The same things were measured in two ways. Each way mixes the same 11 hidden numbers, adds some noise and spreads widely along 7 directions of its own, which tell nothing about the thing.
Some things both ways: the first way, then the second way.
[ 18.8 -20.8   5.8  -8.5 -25.4  -0.9 -20.9   9.9  -3.9   6.2  29.1  13.6
  10.0  -7.0   0.7 -13.8 -15.5  17.0  29.7  10.2  13.3]
[-23.9  16.7  14.8  -4.1   2.8  -5.9  13.6  -7.0 -18.9   2.1 -12.6  -6.0
  10.3 -35.9   4.0   9.3 -15.8  11.8  18.0 -19.4   3.6  -9.3   7.8  11.0
   6.2   6.4  -3.4  -8.1]

[ -3.3   6.3 -14.6   2.4 -13.2   7.4  32.7  23.9  -3.7  -0.1   8.0  21.2
   6.5   1.1  11.7  -3.9   8.9  14.7   7.3  14.8  -5.2]
[  5.8 -26.1   2.7  40.7   4.7  25.1  -3.2 -11.6  25.1  12.6  -9.7  -3.7
 -17.8  40.0 -21.3  -8.0  30.3 -14.6 -15.1   0.5  -7.9   4.0  -4.7 -32.0
  13.6 -16.2  24.7   8.1]

[-32.1   4.5   3.0  -2.7  20.4 -30.0  22.0 -33.7   4.8  -8.7  -9.3 -15.6
  -1.7 -13.5  -9.2   5.9  11.0   5.2 -21.0  37.9 -18.3]
[ 15.5   2.2   9.7 -35.0  14.8  23.1   3.3  13.2 -20.9   8.2   5.2  -3.3
   4.1 -15.9 -23.8  21.3  13.0  -2.0 -35.3   3.9  20.1  -3.4 -28.7 -24.5
   5.3   7.4   4.0   1.9]

[21.8 20.0 -6.0 11.6  1.8  0.4 10.9 21.0 -7.6  7.7  8.9  8.7  2.8 15.6
 18.3 -8.9  6.7  0.0 -0.5  1.0 12.9]
[-22.0 -22.9  33.6  41.8  12.3  20.4   0.6 -20.8  13.0  10.5 -21.9 -14.8
   0.8  35.7 -16.3 -11.6   4.4   3.3   6.6  -3.4 -18.6  29.0  19.0 -10.3
  -4.7 -17.7   6.7  18.7]

[-36.4  -2.4   2.1 -20.8 -11.7  -2.2   5.0  -5.6  -4.0 -23.5   5.3  -2.2
  20.0 -21.7 -26.1 -30.6   7.0  16.4 -14.2   8.8 -15.6]
[ -5.4   6.6 -28.0  24.8   5.0  -1.4   5.1  12.6 -10.0  13.6   8.0   6.9
 -20.0   2.3 -12.0  15.5   5.0 -30.5 -28.8  -0.2  16.8  -8.5   0.4 -17.3
   6.4  20.9  17.5  -9.5]

[ -7.7  20.5 -30.8  11.0  10.9 -10.7  16.2   3.0  23.9  -2.9  -9.9 -17.2
  21.8  16.5  -9.7  11.3  38.7  -0.1 -11.6  -0.2 -31.7]
[  6.8  -8.5 -20.6  -2.9  17.1  17.2  27.7  -2.1   6.9  12.1  17.2  -2.9
  -5.6  -7.6  -9.0  -8.0   2.8  -4.6 -26.2 -10.4 -11.2   5.3  -8.9 -38.9
 -11.3  -2.3  28.6  11.4]

[-18.9 -37.0  16.8  11.9 -23.1 -26.0  25.5  -5.5  24.2   2.8  40.6   4.0
  -7.1 -14.9  15.5   5.1  14.0   2.0  27.1   2.8 -11.2]
[ -9.3  -5.5  16.2 -16.2  13.5  19.6 -12.0  -0.1   1.6   0.0  -3.2 -18.0
 -20.7  10.5  13.1  -1.5  10.8  11.1  -9.6   8.6   6.4  16.0 -32.2  -5.2
 -10.1 -29.7  -4.4   9.8]

[ 15.7  16.6   5.7  -2.7 -32.9  20.3   2.3  15.7  -6.7  -1.8  11.2  25.8
  31.0   2.8   3.0 -29.8 -11.7  18.7 -10.0 -27.1  22.3]
[-18.9  22.8   0.8  22.4  -1.6   3.9  -2.7  -1.1  -7.2  -6.6 -22.6   0.6
  -3.7  18.8   9.4   9.2 -17.9   5.0  12.3   9.2   4.2  12.1   2.1  11.3
 -19.4  -0.6  -2.0  -1.6]

[  8.7  12.3   2.2 -16.4 -23.0   1.3 -13.3   0.7   5.5  19.3  20.1   1.0
   6.3  -7.8  -3.6  29.2 -10.0  12.8   3.5   9.6  11.2]
[-23.1   0.7  24.7 -12.3  13.5   3.6  -4.4   5.5  -3.7  -1.3 -15.3 -18.0
  14.7  -0.8  -1.1   8.8  -6.5  15.8  17.1 -11.8   1.7   1.6  10.0 -11.6
  -2.4  -1.2 -14.0   7.5]

[ 62.2  -4.1  25.2   6.7 -16.6   5.2 -57.3 -19.0  19.5   8.1 -14.7  24.6
  -3.7 -18.8  -4.3  31.4 -30.2  -9.0   6.1 -15.7  28.0]
[ -6.0   6.8  -4.4  41.4  -3.2  -5.4  -0.1  -5.9 -11.8   5.9 -11.9  -0.6
  -1.1  -6.5  -7.3  -1.3 -17.5 -20.4  -3.0  -5.7   5.0   3.1  17.2  17.2
  14.0   1.3  20.2  -9.5]

[ 11.0  21.5  11.6  -1.0 -17.5   7.5  -4.4  -5.3  -5.8  -0.7  -3.4  28.9
   3.1 -18.9  -0.3  -8.5 -13.1   7.4 -15.0 -11.3  20.8]
[-29.7  -2.4  16.2   1.8  25.9  18.1   5.1   2.4  -7.4  -2.0 -25.6  -7.7
   8.8   0.3   2.5  20.2 -14.3  11.2 -13.6  -6.6  18.1  11.5  -6.6 -13.5
 -20.4  10.7 -11.7  12.8]

[  3.1  -6.5   7.1 -15.8 -17.3  -2.4   4.5 -14.9  12.9  10.1   2.4  17.9
   2.4 -12.2  -3.4  16.4  -6.3   7.8 -12.5  -4.5  10.4]
[ -7.5  -4.9  20.6  18.7   8.9   9.5   6.4  -3.0   6.5  -0.9 -23.7  -6.8
   7.1   6.0  -3.9  12.6  -6.4   8.4   1.1  -8.5   4.8  11.0 -14.0  -4.4
  -2.9  -6.4  -6.0   6.6]

[  2.7 -16.5  -7.7  23.3  -4.9  -5.2  43.3  -7.9  15.0   5.6  21.4   1.1
  18.7   9.9   1.0  16.8  22.8  13.3  41.0   7.2 -23.0]
[-21.6  17.2 -42.7  -1.1   2.3  13.5 -20.3  28.9 -20.2   3.2  -0.1  14.2
 -22.6  24.9  13.1  -6.8  16.2  -5.3  -1.0  15.5  36.7 -29.8  -0.3 -10.1
   4.9  -5.6   1.9 -17.9]

[  4.5   0.3  -1.2  -3.3   1.8 -12.7  14.2  -9.1   1.3  27.8  32.5 -25.2
  16.4   6.0   4.6  12.1  12.4  12.5  27.5   4.1  -7.7]
[ -7.6  31.6  -4.1  -2.8 -17.2 -25.4 -40.9  25.6 -17.6 -23.1  -7.5   1.8
 -12.6  41.2  -3.4  16.2 -14.4  -8.4  21.7  24.0   8.1  -5.0  20.1  29.5
  -6.6   9.9  -5.5  -7.3]

[-16.7   3.6  -3.3 -22.9   6.2  -3.8  26.2 -26.4   1.5  17.4  18.8   2.4
  10.6   1.4 -13.7 -13.0  11.1  16.3 -17.0  -9.8  12.5]
[ -5.0  13.1  14.6  18.7  -2.5  -1.5   7.2   8.9 -17.9  -2.4 -20.0  -5.8
   8.1 -33.7  -4.2  31.0 -12.0 -11.2 -22.1 -18.9  17.5  -5.7 -18.4  -6.9
  11.1  25.0   6.2  -9.7]

[ 24.6   0.8   9.7  14.3 -11.9 -29.2 -23.6 -13.8  30.8  -1.5 -28.9  11.8
   1.2 -29.9  -4.9  39.9 -22.8  -1.9  -7.6  12.8  -8.6]
[ -9.6   8.5   5.1   2.1  -8.4  12.3   5.0  13.3  -2.7   2.9  -6.8   8.0
  -1.0   2.4  -2.0  -3.9   0.6  15.2  -9.9  -9.4  21.2   4.2  -3.2   9.9
  -6.4 -11.9   7.7 -10.8]

[  8.4  -1.1  26.6 -15.0  -0.1  -9.9 -17.3 -13.4  -6.5   5.1   6.5  -2.4
  14.0 -40.8  -4.2   5.9  -9.5  18.8  -1.3  -1.3   0.1]
[  3.3  17.2   5.3  21.7 -10.8  -7.3 -16.0  -1.9 -10.4 -10.8 -12.9   4.1
 -12.2  27.3  -8.1  11.0  -1.5  -7.8  -7.7   9.9  -1.8  -2.4   6.4  10.4
 -10.0   5.9  16.1  -0.3]

[-11.0  -8.3   0.0  28.9 -12.4  -4.2  14.6  -1.5   3.3 -30.7 -41.4  27.1
  36.4  -5.6  -6.8  24.8  12.1   4.2 -34.8  18.2  -9.7]
[ -3.3   8.1   4.1  10.8   4.4  11.7  -7.5  -2.5  -2.0  -4.7 -12.6  -6.6
 -13.7  22.9  -5.4  13.8   2.5  -8.5  -6.3  14.0  -4.9   8.5 -19.4 -20.5
 -11.1   0.4   2.1   9.0]

[ 16.9   4.8   1.5  14.1   1.9  -7.6  -0.1  10.5   3.3   5.4   8.8   6.1
  15.9 -16.3   9.0 -18.5  -2.2  17.4  25.9  -2.9  -1.0]
[ -6.6   8.4 -11.1  -1.7  -1.0  16.2   9.9 -11.0  -8.8  -1.7  -1.3  12.2
  -7.6  -0.2  -2.7  -5.9  -4.7  -3.4 -13.3   0.1  -5.3  -2.5  -1.4  -5.4
 -10.5   1.9  26.9   1.8]

[  1.4 -18.9   8.9  20.1 -14.9 -19.0  12.9  -7.9   4.0  -8.0 -14.7   2.2
  24.2   1.1   3.6  -4.9 -10.8   4.1   5.0  23.3  -4.2]
[ 10.0 -11.9   2.7  -0.4  -9.1  26.1  23.4 -10.3  -6.9  11.8  -7.0  39.4
  30.7  16.4 -37.7 -20.4  -6.4   3.5  30.7   2.0   3.3   8.3  20.7  42.1
  24.6 -18.0  13.5  -7.5]

[ 21.0   4.9  23.5  -5.8 -34.1  14.2 -47.5   8.1  12.9 -22.3  -2.7  20.0
  10.6 -29.2 -27.0   8.7 -32.8  18.1  -0.7   7.4  21.6]
[-16.4  12.4  -7.1 -10.5  10.2   9.7   7.5  -0.1 -20.0   6.4   4.7 -16.4
  -4.9 -30.6   8.8  -4.9  -6.4  -3.4  -1.4  -7.3  -2.3  -3.3  -6.5 -19.3
   4.8  -0.2  11.2  -2.0]

[ -4.5 -36.6 -21.2  17.9  10.8 -19.8  14.6   5.8  12.4  -1.7  -4.6   8.3
  -6.0   4.3  11.0  -2.1  33.4 -17.5  20.6  15.6 -23.0]
[ -6.2 -10.0  14.2  -9.4  15.5   3.6  23.8 -27.9   0.7   2.0   7.5  -9.8
 -12.2 -13.2   4.4  15.8  -1.6 -10.1  -6.6  -2.0 -38.0  18.2 -39.4 -21.9
  -9.8   3.4   5.4  23.4]

[ -6.0  -6.0  -9.3  -2.6   2.6   4.9   3.8   0.7  -9.2   9.5 -23.1  17.6
  16.0  -9.7  -6.4  32.4  14.5  -6.0 -20.2  12.3  13.4]
[ 16.1 -14.4  15.5  -2.6  18.1  13.6  31.0 -20.2  -6.6  14.5   3.2  -1.2
  11.6  -4.9 -17.3  14.9  13.4  -8.4   0.0  -0.7 -29.4   8.8 -29.5 -28.1
   5.2   4.3   4.0  19.3]

[-11.2   6.4 -15.4  12.8   1.3 -11.5   9.6  -7.1  13.9   1.9  -6.1  -6.6
  16.6  15.4 -15.0  17.6  20.4  -5.3  -9.4  15.4  -2.6]
[-11.6  -0.2   5.8  -0.1  -0.4   2.8   9.6  -0.7  -7.6   3.7  -0.3  -2.6
   5.7  -1.6  -2.6  -7.4  -7.5   8.0  22.5  -7.9  -5.0   7.7   6.2  16.6
   9.1  -9.3   6.8  -0.2]

[ 13.0  22.9   0.4 -24.2 -13.6  -7.5 -28.4  24.8  -6.3  39.0  31.7  18.2
  -0.3 -35.1   9.3 -14.4 -28.9  20.8  20.0  -4.6  43.6]
[  9.7  18.9  19.3  16.6 -27.0  -1.3   6.4 -13.1  -9.2   7.6   2.7  -2.1
 -17.2  -6.4  10.0  -0.4  15.0   2.4   2.1  -1.6 -12.3  10.8 -16.1  28.4
   4.3 -15.4  25.0 -15.3]

[-15.3   8.9  11.5   2.5  -0.3 -20.7  -0.8 -11.8   9.0 -30.8 -16.5 -17.8
   6.9  -3.5 -13.5  -4.2   7.0  -8.5 -36.0  19.3 -24.7]
[-25.0   2.5  18.0  11.3  -0.4   9.1   1.0  -1.1 -18.2  12.6  -1.1  -6.0
   1.5   2.1   3.5  -4.2   1.2  -2.9   0.8  -3.0  -4.5  17.6  11.3   9.1
  -1.9  -1.8   7.5  -1.0]

[ 35.8 -19.5  -6.2  27.4 -22.3 -18.2 -13.2  -3.9  33.0   2.4 -20.2  24.9
   2.3  -6.4   9.1  50.1  -3.4  -6.0  18.8   9.4 -19.3]
[  6.5  23.3 -18.6  -4.5 -18.0  -8.8 -21.6  24.1 -10.0 -10.0   6.6  -1.9
 -28.5  -0.8  11.9   5.8   7.9 -10.4 -16.9   3.3  17.9 -17.3 -22.7  -0.4
   5.2  -4.7  16.2 -17.4]

[ -6.4  12.6   0.7 -18.2 -15.7  -9.8   5.3   0.9   4.6  -7.4   5.9   4.7
   4.5 -23.2  -4.7   0.6  -0.8  18.1 -12.6   3.3 -21.9]
[ -9.8  11.3  22.1  11.0  -0.7   8.3  14.1  -9.4  -5.8   4.8 -15.6  -3.5
   7.2   1.7  19.1   7.4   9.3  26.0   8.8 -11.3  -2.7   2.2  -0.1   8.0
 -16.0  -3.2   8.3  -0.1]

[ 13.4   5.3  -7.0   2.3   7.3  -8.8  18.2  -3.8   7.5   7.4   4.2  -5.3
   8.0  -5.7   0.2  -7.2  15.3   7.1  15.7  -9.1 -26.3]
[-21.3  12.5  -1.0  -5.8   5.8  -1.9   4.3   4.9 -15.4 -10.1  -2.7   1.2
  -0.5  -4.9  18.3  20.4 -16.9 -10.3 -16.5  -2.6  -9.6   8.7 -11.6 -12.0
 -29.1  25.0   6.2   9.9]

Other things, the second way, with their names:
(127): [ 11.0   6.4   3.8 -24.4   4.5  12.6   3.1  -4.3  -3.0   4.8   2.7   3.7
 -11.0 -12.6 -15.2  17.8   2.1 -16.8 -20.1  11.2   4.9   2.5 -38.5 -17.3
   1.3  -8.0  -6.0  -1.8]
(85): [  6.3 -23.5   1.7   2.5   2.7  -9.3  17.1 -14.1   6.9 -10.0   2.4   9.3
  13.8  -5.3 -29.5   9.7 -26.7 -24.3   6.3 -15.9 -26.9   7.7   8.7   8.1
  17.2  22.9  25.4  16.8]
(282): [-12.3  10.6   7.3   9.2 -23.8  -5.6  -6.8  30.2 -14.4  -3.9   0.2   5.8
   3.2  19.1 -16.2   6.5   2.8   1.7   9.4  -8.3   6.4   0.7  14.5  13.9
  12.7  18.9  14.6  -9.8]
(193): [ -6.6   9.3   5.9 -12.3  -2.2  14.2 -11.8   3.3 -24.0   5.7   6.6 -13.8
 -11.6 -18.5   3.4   4.5   8.1 -19.8 -17.8   3.4   2.4   1.8 -12.8 -11.9
  11.7   4.6  18.0  -7.2]
(333): [ 13.3   7.0   7.3  -1.6  -5.4  -6.0  -1.1  -8.4   5.4 -10.3   0.1  -3.3
 -12.7  22.1  -9.4  12.6  -8.4  -9.0   9.0  16.4 -24.2  21.8 -24.0   6.0
 -10.3  -7.1   2.6  12.6]
(312): [-20.5  14.8  -8.3  15.0 -15.9  28.9  -5.1  -8.5  -2.6  11.6 -10.0  20.6
 -29.8  20.4  17.9  -8.2  26.4  -8.4  -3.4  17.0   7.6  -3.9 -33.3  -9.8
  -3.1 -29.1  -0.3 -18.2]
(20): [-14.6  -5.3 -13.8  44.2  -7.5   1.8   6.1   4.4   4.1   7.6  -9.5   9.3
  -5.5   9.0  -5.9 -15.2  -2.8  -4.4   1.0 -18.8  13.1  -5.5  25.0  13.9
  16.5  -5.4  26.2 -12.7]
(310): [ -5.8   8.3   3.8   0.6  -0.4 -13.3   2.7  -5.5  -3.4  -9.8  -5.1  -7.8
  -4.8  -9.2   0.7  15.7  -7.8  -5.4  10.8 -11.0 -18.7 -10.6  -6.1 -14.2
   3.1  12.7   6.6   4.9]
(26): [-16.7  -3.1  10.9  -4.1  19.6  20.8  10.2   0.0  -0.5   5.4 -13.2  -5.2
   7.2   6.0   7.7  11.5   6.4  15.6  -5.8  -7.5   8.4   4.3  -6.4 -17.7
 -16.7   1.4  -1.3   8.9]
(31): [ -0.4  -7.9   8.3 -11.4  22.6  -2.3 -10.6   0.3  12.8 -22.5 -21.5 -14.8
   4.6  -7.7 -18.5  29.9 -26.2 -11.3 -23.9 -11.4   5.2  -7.3  -6.4 -35.3
  -9.0  21.4   1.1  19.8]
(225): [-10.3 -15.9  29.4  -3.3   9.9  22.5  28.0 -16.0  -3.4  26.1  14.7 -19.8
   7.8 -37.0  -0.8 -12.5   0.4  -7.8 -21.8 -20.1 -22.3  37.1 -11.4 -15.9
  -1.4 -13.7  20.0   7.6]
(58): [-12.0  -4.8  -1.4  28.6   2.0  10.4   2.5  16.5  -7.2  16.0   2.3  -4.2
 -10.1   3.2 -10.1   6.7   9.1 -23.2 -30.4  -4.7  11.6  11.9  -9.4 -20.9
   8.4   6.4  11.9  -4.6]
(236): [-46.5  -8.5  16.2  36.1  19.0  15.0 -20.3 -12.8  22.1  -5.5 -23.5 -25.6
 -36.4  52.2  29.1   4.1  10.0   2.6 -11.4  10.1 -17.8  23.8 -17.7 -41.0
 -41.7 -16.3  -7.3  26.5]
(144): [ -8.9   6.5  -6.8  11.8  -5.7   3.1  -7.7  22.8 -11.1   5.6   2.1  -3.1
  -7.9  -2.4   1.8   0.4   5.0 -10.9 -19.6  -6.2  18.2  -3.0  -1.9  -4.5
   8.2   1.9  14.8 -11.4]
(300): [ 15.5  -9.3 -10.6  -0.3   1.4  21.5  19.8   8.8   0.8  10.4   5.6  16.2
   5.7  10.0 -27.0 -14.5  11.7   5.0 -14.7  -6.8   5.3  -3.3  -6.7 -17.4
   5.2 -13.5  18.9   0.9]
(375): [ -0.8 -14.8   3.8  27.4   9.3  16.5  15.2 -11.6  19.9   6.9 -11.3   2.0
   7.6  24.2 -16.6  -1.7  -5.2  -4.0  -5.3  -5.6  -9.8  20.4  12.6 -12.2
 -10.7  -3.3  18.1  12.1]
(52): [ 17.9   2.7  -8.3  -0.6   7.4  14.4 -13.4  10.1  -0.4  -1.1   3.4  -0.6
 -13.1  38.3 -12.4  -3.6   5.3  -5.5 -23.4  22.5   5.6  13.5  -5.9  -6.3
 -19.4 -16.4  12.5   8.8]
(373): [-15.8  -3.9  35.1  29.5  -6.0   4.7  10.0 -17.3 -17.4  11.1  -5.2 -11.8
   3.2   2.1  -2.3   7.9   3.4 -10.0  13.7  -3.8 -25.9  27.8   2.0  19.0
  10.9   9.9  17.6   4.7]
(189): [-19.5  19.8   9.7 -15.0   2.4  -8.8  -2.8  17.3 -16.1  -7.2  -5.1  -1.6
   2.4   7.4  13.6  17.7 -18.0  16.5   9.7   3.5  14.1  13.6  -2.3  27.8
 -22.0   2.4 -15.5  -0.5]
(36): [ 10.9   4.0  -2.9  -8.6 -14.9  -4.7  10.3  22.1  -6.6   5.3  13.9   7.7
   8.5   0.1 -26.1  -6.6  -3.4   7.0   5.7 -11.0   7.8   3.4  14.3  20.6
  14.2  -2.1  18.7  -9.7]
(7): [ -9.4   4.9  -8.0   7.1   3.4  -7.7  -4.5  28.6 -19.7   8.8  12.0 -11.3
  -3.8  -3.0 -19.0   4.8  -1.7 -13.0 -14.1  -9.4  14.1  -1.3  22.7  -2.9
  14.8  19.1  17.9  -5.7]
(311): [ -2.1  11.0   1.3  24.4  -6.5  12.7  -4.9  11.7  -4.5  10.3  -8.2  -5.3
 -10.3  29.1  -9.4   2.8  21.2   9.9   5.4   3.5  17.6   0.7   8.6   4.4
   8.0  -3.9  15.0 -10.2]
(330): [-33.5  31.8  -0.5 -32.4  -9.6   5.9   0.6  39.0 -39.8   3.8   2.6   2.6
   9.9 -23.6  -1.5  14.5  -3.6  10.2   5.8  -8.1  28.4 -11.1   1.7  -3.2
   6.6  22.5  -9.6 -20.7]
(364): [-14.8   5.8  -6.2  19.7   2.9 -12.5  11.0   1.5  -3.3  -0.9  -6.2   0.6
  -6.8  -7.7  -2.2  13.8 -18.6 -12.0   0.9  -8.3  -0.9   3.1 -10.0   0.9
   1.1   8.0  -0.3  -1.1]
(256): [  1.4  -7.8 -21.2   6.8  11.4   9.6   0.7  -5.9  16.5  -3.5   3.2  -5.9
 -23.3  14.0 -18.0   4.9  -4.2 -21.8 -20.1   2.1  -7.4   3.8  -7.0 -29.8
  -2.6   6.1  25.9  12.4]
(322): [  0.1 -11.0  -5.8  -5.5  12.2   8.8   7.8  -4.5   1.0   7.3  12.2  -6.6
 -13.2   5.4  -1.0  -0.8  15.6  -6.0 -14.0  -4.2 -14.6  -1.9  -9.3 -24.3
  -2.0  -1.9  21.8  11.1]
(386): [  3.5  15.7  -2.3  -5.4  -0.5 -12.7  -4.8   3.6 -14.1  -9.2   0.1  -8.6
 -14.5 -13.1  22.8  20.0   1.5  -3.6  -6.2  -2.1   1.8 -11.6 -25.0   4.3
  -2.6   7.1   9.9  -2.9]
(352): [-27.3   0.9   8.0  -0.8  15.3  38.3   1.0  -5.3 -11.0  16.4  -7.9  -2.0
 -10.3  10.3  28.2  -1.1  24.9   2.6 -18.7   9.1   7.9   9.4 -25.8 -24.2
 -20.8 -15.7  -1.8   1.2]
(61): [  5.5   1.6 -22.6  -5.5   2.2   4.0   4.2  11.8   8.0   0.1   8.7   0.0
 -18.4  -2.2 -16.5   0.5   1.6  -6.3 -21.4  -7.6   9.6 -10.7 -11.7 -23.2
   4.4  -2.0  20.1  -2.1]
(396): [-26.2  -0.3   8.8  19.2  12.8   2.4  -1.2 -23.7   8.6  -9.7 -25.0  -2.8
  -6.9  38.3  15.4 -11.4 -24.9  21.0  43.9  12.5 -10.1  26.4   7.8  41.6
 -21.1 -34.0 -11.6  16.3]

Some of these things the first way, each followed by its name:
[  2.3  -1.6  13.2  -8.4 -22.6   0.6   4.2   8.4  11.0  -6.2   8.9  11.6
   6.2 -11.0  -3.8  -7.7  -3.6  -2.4 -12.5 -10.1  10.8]	(58)
[  7.4  20.9 -37.5   2.3  31.3 -12.9  24.0   6.5   1.2  33.2  17.0  -9.5
 -12.4   5.8   4.7  11.6  24.1   6.9  42.0  24.0 -15.6]	(322)
[ -8.9   4.4 -14.4   7.5 -17.0  -5.1  -8.5  10.7  10.1 -10.8 -14.0  12.3
  27.3  -3.8 -11.8   6.6   4.1  10.5 -10.0  15.1 -10.4]	(61)
[-24.0   9.3  -2.5 -12.2  -5.3 -12.8  35.1  -8.7  10.0   3.7  28.1 -20.9
  21.4   3.4 -13.0  -6.1  19.5  17.8  -5.1   0.9 -12.8]	(144)
[-21.1 -19.4  -9.4  17.0 -28.7 -20.8  -0.2   1.0  -9.0   4.4 -20.3  23.9
  33.9  -2.6  13.1   7.7  -3.0   3.0  -8.9  22.7   6.9]	(127)
[ -8.5   3.0  13.7   1.9 -18.1  -6.7  22.0   2.6  -2.6   6.5  27.5  -6.7
  29.1  -9.8  12.3  -8.7   9.6  16.3   2.9 -16.7  -2.2]	(52)
[-22.6  -2.3   5.6 -27.7   2.7  -6.1  38.3   0.9  -4.4  -7.2  24.9 -24.2
  20.2  -5.8 -20.1 -32.5   7.2  30.5  -2.3  16.6 -22.9]	(300)
[ -6.4  31.0 -36.1  26.4  -3.5 -10.6  24.6   8.9 -10.7  29.9 -21.9  20.3
  36.4  20.6  17.5  -0.4   9.8   5.4 -11.0   9.3  15.8]	(312)
[-69.6  25.0   1.4 -30.3   1.2 -28.5  14.3 -12.9  18.0 -18.2  24.7 -50.9
  16.3  -2.6 -29.7 -29.9  22.5   5.9 -45.2   7.1 -18.4]	(225)
[-11.3   0.8   3.0  -6.7   1.4 -28.3   2.1 -27.9  20.4  21.4  13.6 -13.6
   3.2 -15.9 -10.5  25.8   9.5  -2.9   2.1  -2.0  -7.0]	(189)
[ -7.5  35.5 -29.4   5.0  12.2 -15.3  24.5  -5.8   8.4  -5.7 -29.1  -1.6
  24.8   6.3 -13.1  13.8  12.7  13.9 -22.5  19.8 -22.4]	(375)
[ 29.7   2.2  -0.1  -3.6   6.2  -3.9   3.6 -10.5 -10.7 -15.3  -3.0  15.0
  -4.9  -5.3 -25.0 -23.2 -28.9  18.2  29.2  41.0  -4.5]	(396)
[-14.7  -5.4   0.7 -10.1   1.5 -21.5  24.5  -0.2  37.1 -10.1  14.7 -35.8
  -9.5  12.8  -2.2 -10.6  30.0 -12.3 -15.9  -2.3 -39.6]	(282)
[  9.3 -11.1  -1.1 -22.9  -3.7   2.1  -8.9  -5.0  -4.7 -12.9  -6.0  10.0
  10.5  -7.1 -30.7 -18.3 -15.9  12.9   1.9  20.5  -1.4]	(364)
[ -4.6   0.9 -15.3  -5.2 -16.0   1.7   9.5  17.9  -7.7  20.4  13.3   8.1
  20.7  12.8  11.6 -17.7   9.6   0.9  -1.1  -6.8  14.8]	(333)
